The rows of a group lie close to one hidden flat surface of 13 dimensions, which passes through zero. Surfaces can cross.
Known rows, each followed by its group:
[-10  22   7  -8  -4 -29  -5  -5  11  -2  27   4 -17  29  30   8  -8  12
 -27] : q_84
[  5 -19  12 -36 -38   6  -4  13  13   1 -25   8  14 -12 -30 -19  -8   4
  15] : q_84
[-11 -12 -22  21  -4   9  25  15  24   3  21  -7  -2   5  13  -3  -1   5
 -10] : q_846
[ -9   8   7  21  11  -2   9   7 -24   4 -16  -4  -3  12   4  10   9  -8
  10] : q_84
[ -8  15 -13  36 -12 -13 -11   8  13   6  -9  47  18 -17 -11 -16 -21 -17
  25] : q_84
[-16   4 -50  12  -1   3   1   6  21 -24 -20 -19  38 -37  -8   2  23   2
  23] : q_794
[ 16  21  28 -21  26  18  23 -14   1   7   0  -8 -21  -2 -20  15  14   9
 -29] : q_794
[ -1  12   3  22   2 -15 -13   0  14 -30  -9 -14  19  20   8   0 -35 -12
  -3] : q_794
[  9  -6  -2   7  -9  -9  16 -16  12   1   1  16   9   3  -2   1  19   2
  -3] : q_84
[  4  -2 -11 -12   4 -14 -19   7   0 -15  -8 -20  12  -4   4  -7  11  -4
   0] : q_533
[ 17  20   2   6 -11 -20  -4 -21  21 -18  -5  11  17   6  -8  -6 -18  13
  -2] : q_84
[ -7   3  51  16  -6 -14  28  -1  -1  40  -2  32 -10  12   3  -4  13  19
   3] : q_84
[  4   4  -4  15   5  -1   9  -6  18 -12 -12   4  14 -20 -20  -3  11   0
  15] : q_794
[  7 -37   4   5  -5 -14 -11 -33 -14  10  26   0 -17  11  35   5 -11  13
  14] : q_794
[ -2  16  -9 -16  11 -21 -13  21  -1  -9 -11 -25  -2 -14 -17 -12   5  15
   9] : q_84
[  1 -14   8 -16  -6 -18 -22   6 -14  -6  -5   2  15 -15 -25 -12  -5   1
  12] : q_794
[-11 -27   3  14   4  14  -7 -27  13   0   4   0  -2 -10  44  15   5 -14
  12] : q_533
[  6   2   9   2  -9 -10  19  -5  23  -7  -7  20 -12   4 -11   2  14  -7
   9] : q_533
[  8  14  13  -7  -8 -25   4  -3  12 -23 -11 -15  15  28  -1  -2  25   8
  -2] : q_84
[  3 -12 -53 -12  -5 -13 -13  45 -13  24 -17 -18  19 -18  24 -32  28   6
  -3] : q_846
[-12  11  -3  -9   2  -1   3 -20   7  12  20  16 -28 -14  13  11  27  18
  18] : q_846
[-26 -30 -33  -6 -30  33  16  -8 -17  11  18  -1  28 -10  -4  20  13   5
  -7] : q_533
[  7  19  -7   1  -5 -21 -26   6   4 -11 -14   0  12  -5  -5 -23  -1  11
  27] : q_533
[ 14 -13   2   6   6  11   9  -2 -17   2 -10  -1 -10  17  14   6   3 -24
 -10] : q_84
[  3 -32  -4  -6 -16  -2  18  -1  15 -27 -36 -28  -5  14  15  16   9 -27
  12] : q_794
[-36  31   9  19  -3  31   9  -7  40 -14 -12   2  -6 -12  13  18 -13  -2
  23] : q_533
[-17   2   1  -4  -6  -4  -5  13 -11 -11 -24  -7  -1   3  -7  14 -16 -23
   6] : q_533
[ 19  -7  11  -8  -8 -25  -1 -26  -1   0   3  42 -26  -8 -22   0  22  -2
  30] : q_533
[ -3   1  19  19  -4  -2  11 -30  12  17  20  33   2   4  16   8  11   9
  -4] : q_794
[-17  10 -10  21 -23 -27   9   9   7  -3   3  16   3  16  -1  -6   0  10
  22] : q_846
[-13 -39   8   0 -10 -40   1   8   1 -13 -15 -10   2   7   9  10  -3 -26
   0] : q_846
[-33  -3  24 -13 -11   6  -9 -27  -1 -20  50 -11  -5  21   3  29 -17  16
  -5] : q_846
[ 22 -15  26  -6 -16  18  16   5  27   3  -2  -1 -19   3 -21 -26 -10  23
  26] : q_84
[ 10  -4  -4   5   3 -22   2  16   8 -16  -9  -9  -6   7  -8  -9   7  -8
   9] : q_533
[ -2   5 -21  -1   1   7  11  -8  26 -20 -11 -27   0  -6  14   9  -3   9
  -3] : q_846
[ -4  -1  15  21  13   0  -7  11 -13  -5  22  -4  -7  25   7   1  -9 -13
  -3] : q_846
[ 15  -9   8 -34 -10 -26 -38  17 -13  -1 -10  -3  -1  -6 -13 -28 -26   3
   4] : q_533
[ -5   2  22  -2  10   8  12   3   2  19  -4  11   9 -10 -10   8   5  -9
 -27] : q_846
[-36  10   8 -22  -6   5   0  -8 -22  23  -5  14 -24 -24   0  25  16   9
  20] : q_846
[-19  10  -4  -6  22  -7 -16  17  -8 -15  11 -22 -14 -14 -16  10 -35 -10
 -16] : q_794
[ 24  -1 -16  20  14  31   0 -17   2  10   9  -1   3   6  38  -7  -4  -1
  -9] : q_533
[-10  -3  -2 -11  -9 -27 -14  -1  19  10  19  16  -6 -17   0 -15   9  24
  13] : q_846
[ 31   7  26  10  32 -19 -10   7  -8   1 -12 -23  16  11   3 -26  25  14
   2] : q_794
[ 28 -22  22   0  -3   9   2   5  -5   8  22  23  -4  14 -20 -23  21  -4
   8] : q_794
[ 15 -22  31 -34 -17  23 -15 -14  -2  -3   1 -22  13  13  -2  -8 -24  21
 -10] : q_84
[ 21 -26 -10  -1  10   8   4   9  17 -13  12 -12  -2   2  -1  -9  20 -16
 -10] : q_794
[-14  -8  -5   2 -13  -8   2  -2 -26 -28  15  -8  21  12 -48  15   0  -1
  13] : q_846
[ -1  21  -4  42  19 -11   7 -25   8   2  20 -10   4   4  18   3 -21  34
  -5] : q_84
[ 10  -7  -2  -6  10   3   0  -3   9   0   9   0  -7 -22 -20  -7  -1   8
   4] : q_846
[ 11  -7   9  20  -9   3 -21   4  32   0   4  22  42 -14  -9 -31 -26  -5
   1] : q_846
[-29  17  -5  -9   0   8  -9  12   1 -13  13  -4  12  -7 -20  15  -5  -9
 -13] : q_794
[ -4  17  -5 -24 -19  -3 -10 -16   2  -4 -10  47 -14 -22 -29  15 -20 -25
  -1] : q_84
[-25 -12   0  -5   9   1   7 -23  23 -14  10 -22  14 -16  21  30  35   1
 -10] : q_533
[ 13 -19  15  -1 -17 -29 -11 -34   3  25  30  60   8 -21 -24  -7 -12   6
  -3] : q_794
[ -2  17  22   4  -2 -11   8  -2  -1   1 -14   7  -3  -3 -26  -5   8  19
  27] : q_84
[  1   6 -28 -28   5  15 -25  17 -17  -8  27 -13 -14  -2 -11 -10  -3   5
  -2] : q_533
[ 3 -3  5 -9  5  3 -8 -8 -2 -2  3 -1 -8  3 10  5 -1 -6 -4] : q_533
[-13  -9  19   2 -13  -7  -8  -2  -1   3  -9   2  -9   9  19   2 -19  -3
  17] : q_794
[  8  -7  22   7  13 -15  -1  -1  -1 -17  -4 -15   2  29  13  11  -9 -22
 -25] : q_846
[-18   8  17   5 -15 -18  11  -4  22 -12 -27  -4  16 -15 -27   3  -8  17
  24] : q_533

New rows. What belongs after each?
[  1  -8  -4 -11  -9  -8  -1 -18   1  -8  -6  -2  15 -11 -14  10   5   6
   3] : q_794
[ 12  11  -3  -6 -13  30   4   0 -11  -3   3  -1 -19  17 -12  -4 -25   7
  10] : q_794
[-25 -33  -9 -15 -36  23  -4 -11  19 -10   5 -25  19  13  42  11  -9   5
  -1] : q_533
[-13 -14 -23  30  15 -21  16 -10   7 -13  -4   0  11 -33 -19  19  18 -17
  13] : q_794
[ -1  -5   8 -12  11 -15 -16 -14  -2  -7  18   4   1  -7   2   7  25  -2
   0] : q_846
[ -5   8 -13 -26 -27  -8 -23  35 -33  22  10  26   2  15  -4 -19 -26  -8
 -26] : q_794
[-19 -16  12  14  -8  -9   1 -11 -16   7   0  -7  18  14  29  15   6   5
   5] : q_533
[-27  19  25  15  17  18  12  53 -18 -15  -6 -21 -21  37 -14  12   2 -39
  -1] : q_794
[ 10  22   2 -11   4 -23  -1   3   5 -17 -24 -13  -2   8  -5   3 -11  -6
 -19] : q_84
[-49  23   8  -4 -12  23   3   4  28 -32  -8 -23 -19   8  12  27 -18  -4
  22] : q_533
[  1 -32   9   9  13  16  18 -19  19   7 -11 -16  12 -16  24  18  -7 -16
 -28] : q_533
[-16 -25 -44  -7 -11  12  13  46   9  -8  23 -13   5  -6 -15 -10  25 -12
  -3] : q_533
[  3   9  22 -11  33  28  -6 -15  -1  15   3  -3 -20 -21  17  14   8  -5
 -15] : q_846
[ 11 -10   2  13  34 -11 -18  18 -13  -4  -4 -18 -27 -10   5 -11 -20 -15
  14] : q_533
[-18 -22 -13 -26 -10   7 -25  25 -28   9   7 -16   5 -24 -22 -10 -18  12
  13] : q_846
[-15  14  28 -20 -22  -5 -15 -26 -13  19 -13  11   2  -4   8   5 -11  35
  19] : q_794
[ 44  -8  -8  16  12   6  -3 -23  -3   8   2   9  -8  -3   5 -15 -17   7
   1] : q_84
[ 19 -41  -7  -7  -7  17 -11 -16   2  -9  41   3  -6  -3 -15 -11   5   3
  18] : q_794
[  4  10 -13   7  14  34   8   6  -7   0  11 -14  -3   1  -5   0  -4   3
  -8] : q_846
[-16 -12 -27  15 -26   3  12  -3  -5   4  18  46   0 -12 -28  10  -9 -19
  13] : q_794
[ -1  12  21  -1  -5  -9   4 -12  -2  11  10  16 -10  13   7   2  -2  12
  -2] : q_84
[-10   6  -8 -20 -13 -12   7  -6   1  15 -24  14  -2 -18  -2  14 -10   2
 -16] : q_794
[ 13  -6  15  23   6 -23 -10  -4  24 -19   3   8 -10  10   2  -4 -53 -22
  -9] : q_794
[  0   4 -16  -1  -3 -25  14   8  11  -6  -6 -13   3   3   0  -1  23  14
  -3] : q_84
[-17  23 -13  -4   2  -8  -2   7  24 -29   5 -22  13   0   2   2  35  10
  11] : q_533
[ -3   6 -35  -5  30   5 -18  24   9  -7  11 -41   9 -22  14 -13  10   7
 -20] : q_794
[ -5  -3  20 -42 -11  38 -11  -5  12   3 -19 -32 -11 -15  17 -11  12  36
  35] : q_794
[  5 -16  -4  21  18  28  -6  25  -6  12  -7   0  31 -15   3 -15  -7 -30
 -14] : q_846
[  5 -24 -12  20  14   9  24 -14  25 -11  24 -33  -2  -8   3   1  14  29
   8] : q_533
[ -1 -19   4  -7  -9  11   7  15   7   5 -19 -17 -27  -7  -3  -8 -49   0
   9] : q_846
[ -7  13 -44  31  14   0  20  14   6   6  17  22  -7 -15 -12   5  -3 -21
 -18] : q_794
[ 18  22  10 -13  33 -13 -18   7  14   2  -4  12 -17 -25  -8  -9   9 -19
 -16] : q_533
[-40  -1  34  14 -22 -32 -18  -1  -7 -31   0  10  35  26 -14  24 -21 -29
   7] : q_794
[  6   6  -4  25 -13 -15  24  10   3  -9 -37  30 -15  -5 -49  -4 -13 -18
  42] : q_533
[ 20 -13 -22   3   3  -3 -11 -34  -7  -7  -7  -9  26 -21   0  -2   9  15
  14] : q_533
[  3  17  -9 -19   9  19  11  10   7  -8 -12 -21  -8  -3 -11   9  -1  -3
 -19] : q_794
[-20  -5   5   4   7 -34  -6  12 -50  11   6   8 -10   8 -10  16 -13 -13
  -9] : q_794
[ 12 -11  15 -13  15  -2 -12 -22  14  27  13  18  14 -38   6  -9   8  13
 -19] : q_533
[ 19 -25 -16   5  23   8  27  13  28  -7  13 -23 -26   8  17  -3  27 -16
 -22] : q_84
[  1  12 -45  -3   1 -21 -15  -9  25 -27  12  -3  19  -7  16   7 -15 -13
 -39] : q_84
[-12  -1 -37 -11 -30  18  -2 -17   7 -19  27  18 -12   4  -2   8  35   3
  39] : q_533
[ 15  -6   3 -22  -1  -3  11 -15  -3   4 -10   7 -25 -16 -27  12 -24  -3
 -15] : q_794
[-10 -14  -7   9  17  -5  -5   3   5   6   4  -6   7 -29   0  -1  13  -3
   8] : q_533
[ 19   9   5   8  15   5  -6 -10   4 -10   3  -5  -9   0  -8  -6  -8   4
  11] : q_84
[-12   1  29 -22 -23   6 -20 -37  15   3  29  20   2   2  14   9 -11  21
  -1] : q_846
[ 24  19   2  31   9  -9 -12   3   2  -9  -2   3  10  22   1 -24 -29   4
   3] : q_794
[ -1 -28  -4  -1 -12  23  24  -2  -2  10  -7   1  -5  -2  -3   8   8  -7
   3] : q_84
[-25  26  23  -3   3  10 -15   7  10  21  32  26 -22 -11   1 -10  -6  23
  14] : q_533
[ 15  -5  -4  35  -2 -29  22 -12   5 -24 -26   4  15  25  -4  12  -7 -29
  -4] : q_794
[  8 -33   8  -2   0  15   0 -28   1  -8 -10  -1 -25  -1  22  21 -25 -27
   5] : q_533
[  5  15  16  23  14   4  -4   5  23  -9   6   1  13   1  -3 -15   4   0
   7] : q_794
[ -4   4 -44   1   5  -6  -5  25 -29 -10  -5 -36 -25  -4  -3 -12  11  24
  44] : q_84
[ 12 -13  -1 -15 -11  -7  -1 -12 -20   2 -23  12   2  -7 -17   7  19 -13
  14] : q_846
